There are 6 hidden switches. A switch that is on adds its own fixed numbers to the row, and there is some noise. The rows also spread widely along 4 directions, which tell nothing about the answers.
Some rows, each with its switches (1 for on, 0 for off) after it:
[ -6   7  22 -17 -15  30   7 -28  12  10 -21 -14  13  14 -12  -9  -6  -3
 -10 -24   6]
0 1 0 1 0 0
[-24  15  55 -18 -12   9   8   4   2  28 -21 -23  -2  19 -21   0   7  41
  45 -90  -8]
1 1 0 0 1 1
[  3  51  -1   0 -17 -14  -6  -9  20  34  13   1 -12  -7 -25  47  40  31
  28 -45 -10]
0 1 1 1 0 0
[-19  16  14 -28 -15  32   7 -25  28  25 -15 -17  14  23   2  25   3 -32
   0 -19  13]
0 1 0 1 0 1
[-17 -19  36 -20 -14  36   0 -51   4   4 -23 -23  13  15   0 -28 -16   0
 -26 -33  12]
0 1 0 0 1 0
[-23  18  16 -23 -20  37   5 -25  31  24  -9 -19  19  18   8  41  18 -21
  -1 -11  22]
1 0 0 1 0 1
[-15   3  14 -31 -26  46  11 -36  16  11 -29 -32  26  31  19  -2 -18 -36
 -28   1  16]
0 1 0 1 1 0
[-13  23  25  -2  -3   3  10  -8  26  18 -12   0 -22   5 -15  31  12  -1
  36 -55  -4]
0 1 1 0 0 0
[-36   6  46 -37 -23  47  18 -21  26  28 -38 -34  15  41   2   2 -14 -16
   8 -55  13]
1 1 0 1 1 1
[-16  -9  37  -4  -4  18   2 -46  11   0 -10  -8   0   7   1   1  -3  -3
   4 -30  18]
0 0 0 0 1 0
[-28 -23  37 -30 -15  48 -12 -70  10  17 -12 -30  16  15   3 -16  -7  -8
 -40 -38  14]
0 1 0 0 1 1
[-41  20  50 -40 -11  55  24   3  25  27 -40 -37  -1  34 -18   1  -9  -1
  21 -76  -9]
1 1 1 1 0 1
[ -7  32  44   5  -6  -6  22  13  12  12 -14   9 -14   5 -33  14  14  38
  65 -71  -2]
1 0 0 1 0 0
[-29  11  26 -32 -24  44   8 -25  22  25 -17 -34  24  32  17  23   4 -15
  -4 -20  18]
1 0 0 1 1 1
[-14   3  48  -8  11  28  34  20   1 -14 -41  -8  -7  22  -7 -21 -27 -11
  39 -43  -6]
0 0 0 0 0 0
[-13  13  16  -1 -15  -3 -15 -54  23  27  10  -6 -14  -7  -7  36  27  15
   3 -48   8]
0 1 1 0 1 0

New rows, each followed by its switches (1 for on, 0 for off):
[-25  18  36 -26 -18  35   5 -16   8  24 -16 -32  17  22  -2   6   7  20
  11 -49   4]
1 0 0 1 1 1
[-21  23  21 -26  -1  37  23   5  22  10 -24 -16   9  33   9  23  -8 -43
  24 -11   8]
0 0 0 1 0 1
[-27  -8  46 -26 -28  40  10 -49  22  18 -31 -27  14  24  -7 -12 -12   1
 -15 -46  18]
1 1 0 1 1 0
[-27  19  19 -26 -24  47  12 -26  25  20 -20 -35  10  24  16  29   3  -8
  -5 -18  13]
1 0 1 1 1 0
[-15   2  42 -18 -16  25 -11 -31   7  26  -6 -20  11   3 -23  -5  21  42
 -10 -68  -1]
1 1 0 0 0 1
[  7  29   4 -13 -12  11  13  25   2   9 -23 -14  11  14   6   6   3  -4
  18 -11  -8]
0 1 0 0 0 0
[-15  -2  43 -18  -3  46  17 -21   0 -10 -30 -17  10  19 -14 -35 -24   2
  -4 -32   0]
0 0 0 1 0 0
[-19  15  24 -23  -5  31  -9 -21   9  25  -5 -26  -4   7 -14   2  14  21
  -4 -59 -12]
0 1 1 0 0 1
[ -9  -1  38   0  -6   9  -5 -35  -6   1  -6  -8  -1  -2 -10 -16   3  33
   3 -44   2]
0 0 0 0 1 0
[ -7  21   0 -13 -18  22 -13 -39  18  23  13 -11  17   6   2  34  28  -1
 -13  -3  15]
0 0 0 1 0 1
[-18  27  10 -25 -12  28   7 -16  12  19  -5 -22  18  26  16  28   7 -17
  11 -14  10]
0 0 0 1 1 1
[-11  22  31 -28 -15  42   0   2  -7  16 -16 -33  25  15 -17 -17  11  47
  -1 -46 -11]
1 0 0 1 0 1
[-25  -5  19 -27 -25  53   6 -42  33  20 -24 -28  11  15  11  23   6 -21
 -35 -15  16]
1 1 1 0 0 0
[ -2  25   6 -27 -25  29   7  -4  -1  17 -24 -31  26  25   9 -10  -9   2
  -8  -9  -1]
0 1 0 1 1 0
[-11  19   0 -20 -23  21 -12 -48  29  34   7 -11  18   9  -2  38  26 -14
 -20 -10  17]
0 1 0 1 0 1
[ -8  36  18 -16  -3  16   9  15   2  16  -6 -12   7  16  -8  16  12  10
  34 -33  -8]
0 0 0 1 0 1
[-16  18  36 -12 -20  23  13 -14  11  12 -20 -19   9  19  -3   6   1  16
  20 -40  10]
1 0 0 1 1 0
[-41  -4  40 -42  -4  58  10 -32  18  20 -31 -43   3  32   9  -5 -20 -22
  -9 -51  -1]
0 1 1 0 1 1
[ -9  13  37  -4   4  14  -5  -8  -7   7   1  -9  -1   0 -24  -8  15  40
  20 -59 -12]
0 0 0 0 0 1
[ -5  31   1 -21 -24  15  15  -1  15  20 -21 -19  17  26  16  24  -2 -25
  14  -2   7]
0 1 0 1 1 0
[-13  18  15 -28 -30  39  22  -5  29  18 -35 -22  22  28   7  18  -2 -27
  -4  -4  15]
1 1 0 1 0 0
[  1  29  -6 -19 -23  24  12  -1  18  16 -19 -14  22  21   8  19   3 -22
  -4   8   7]
0 1 0 1 0 0
[-11  15  24 -20 -12  26  22  -8  22   7 -30 -10   7  21  -4   1 -14 -26
  12 -21   8]
0 1 0 1 0 0
[-21 -15  37 -23 -26  37   8 -45  22  15 -30 -27  17  19   8  -1  -6  -9
 -20 -32  19]
1 1 0 0 1 0
[  1  13  14   1 -11  -1   0 -21  20  13  -7   6  -1   1 -10  22  15  -3
  12 -25   8]
0 1 0 0 0 0
[-26 -10  34 -25 -13  34 -10 -57  11  20 -10 -24  11  15   0  -7   1   0
 -21 -44  12]
0 1 0 0 1 1
[-12  -5  13 -49 -22  79  20 -14   6  -3 -53 -44  41  40  18 -40 -41 -44
 -48  17   3]
0 1 0 1 0 0
[-21  39   7 -34 -12  42   5   2   6  26 -10 -42  11  25  15  23   5   0
   7 -26 -11]
0 0 1 1 1 1
[-28  11  43 -13  -2  35  25   0  22   6 -30 -18 -12  17  -3  17  -1  -5
  28 -48   2]
1 0 1 0 0 0
[ -9   2  -3 -11 -29   9 -10 -66  37  25   3  -7  17   7  24  51  19 -41
 -27  16  35]
0 1 0 0 1 0
[-26   0  20 -28  -9  45 -10 -45  26  25  -6 -27   2  13   2  18   9 -16
 -25 -35   4]
0 1 1 0 0 1
[-14  14  27 -18 -35  19   0 -38  15  25 -13 -22  18  12  -8   7  11  23
  -6 -40  14]
1 1 0 1 1 0
[-27 -20  62 -13 -11  29  15 -40  25   6 -34  -8  -3  11 -23 -16 -10   3
   4 -68  13]
1 1 0 0 0 0
[-12  13  11 -11  -3  20  -8 -30  19  16   7  -6   8   5   9  34  22 -13
   0  -8  14]
0 0 0 0 0 1
[ -24   30   49   10  -11  -28    4  -30   43   45   11   19  -27   -3
  -49   56   41   28   70 -104   13]
1 1 0 1 0 1
[-27  -1  25 -29 -11  52  12 -13  25  13 -26 -24  19  25  19  23   3 -31
  -6 -11  16]
1 0 0 0 0 1
[-14  39  33   1  12  -4   1   8   7  21   9  -4 -26  -2 -21  30  29  37
  57 -79 -18]
0 0 1 0 0 1
[-25  -3  41 -13   0  23  -4 -39   7  11  -7 -15   1  12  -1   1   1   7
   7 -48  10]
0 0 0 0 1 1
[ -4  27  21 -15 -12  21  -4  16  -8  19  -5 -22  16   5  -7   5  28  49
  16 -41 -11]
1 0 0 0 0 1
[-14  20  21 -11 -28  17 -12 -47  28  34   3 -14  -1  -8 -27  21  33  38
 -14 -53   3]
1 1 1 1 0 0
[-18  17  22 -20 -11  13   2 -11  11  27 -12 -19   6  20   4  18   8  -6
  20 -40   2]
0 1 0 0 1 1
[  8  25  -8  -3 -16  11  -7 -29  12  12   9  -2  19  -2   1  29  25   6
 -10   9  11]
0 0 0 1 0 0
[-22  31  29 -31 -15  32  25  22  26  28 -36 -24  13  37  -1  22   0 -17
  33 -43   1]
1 1 0 1 0 1
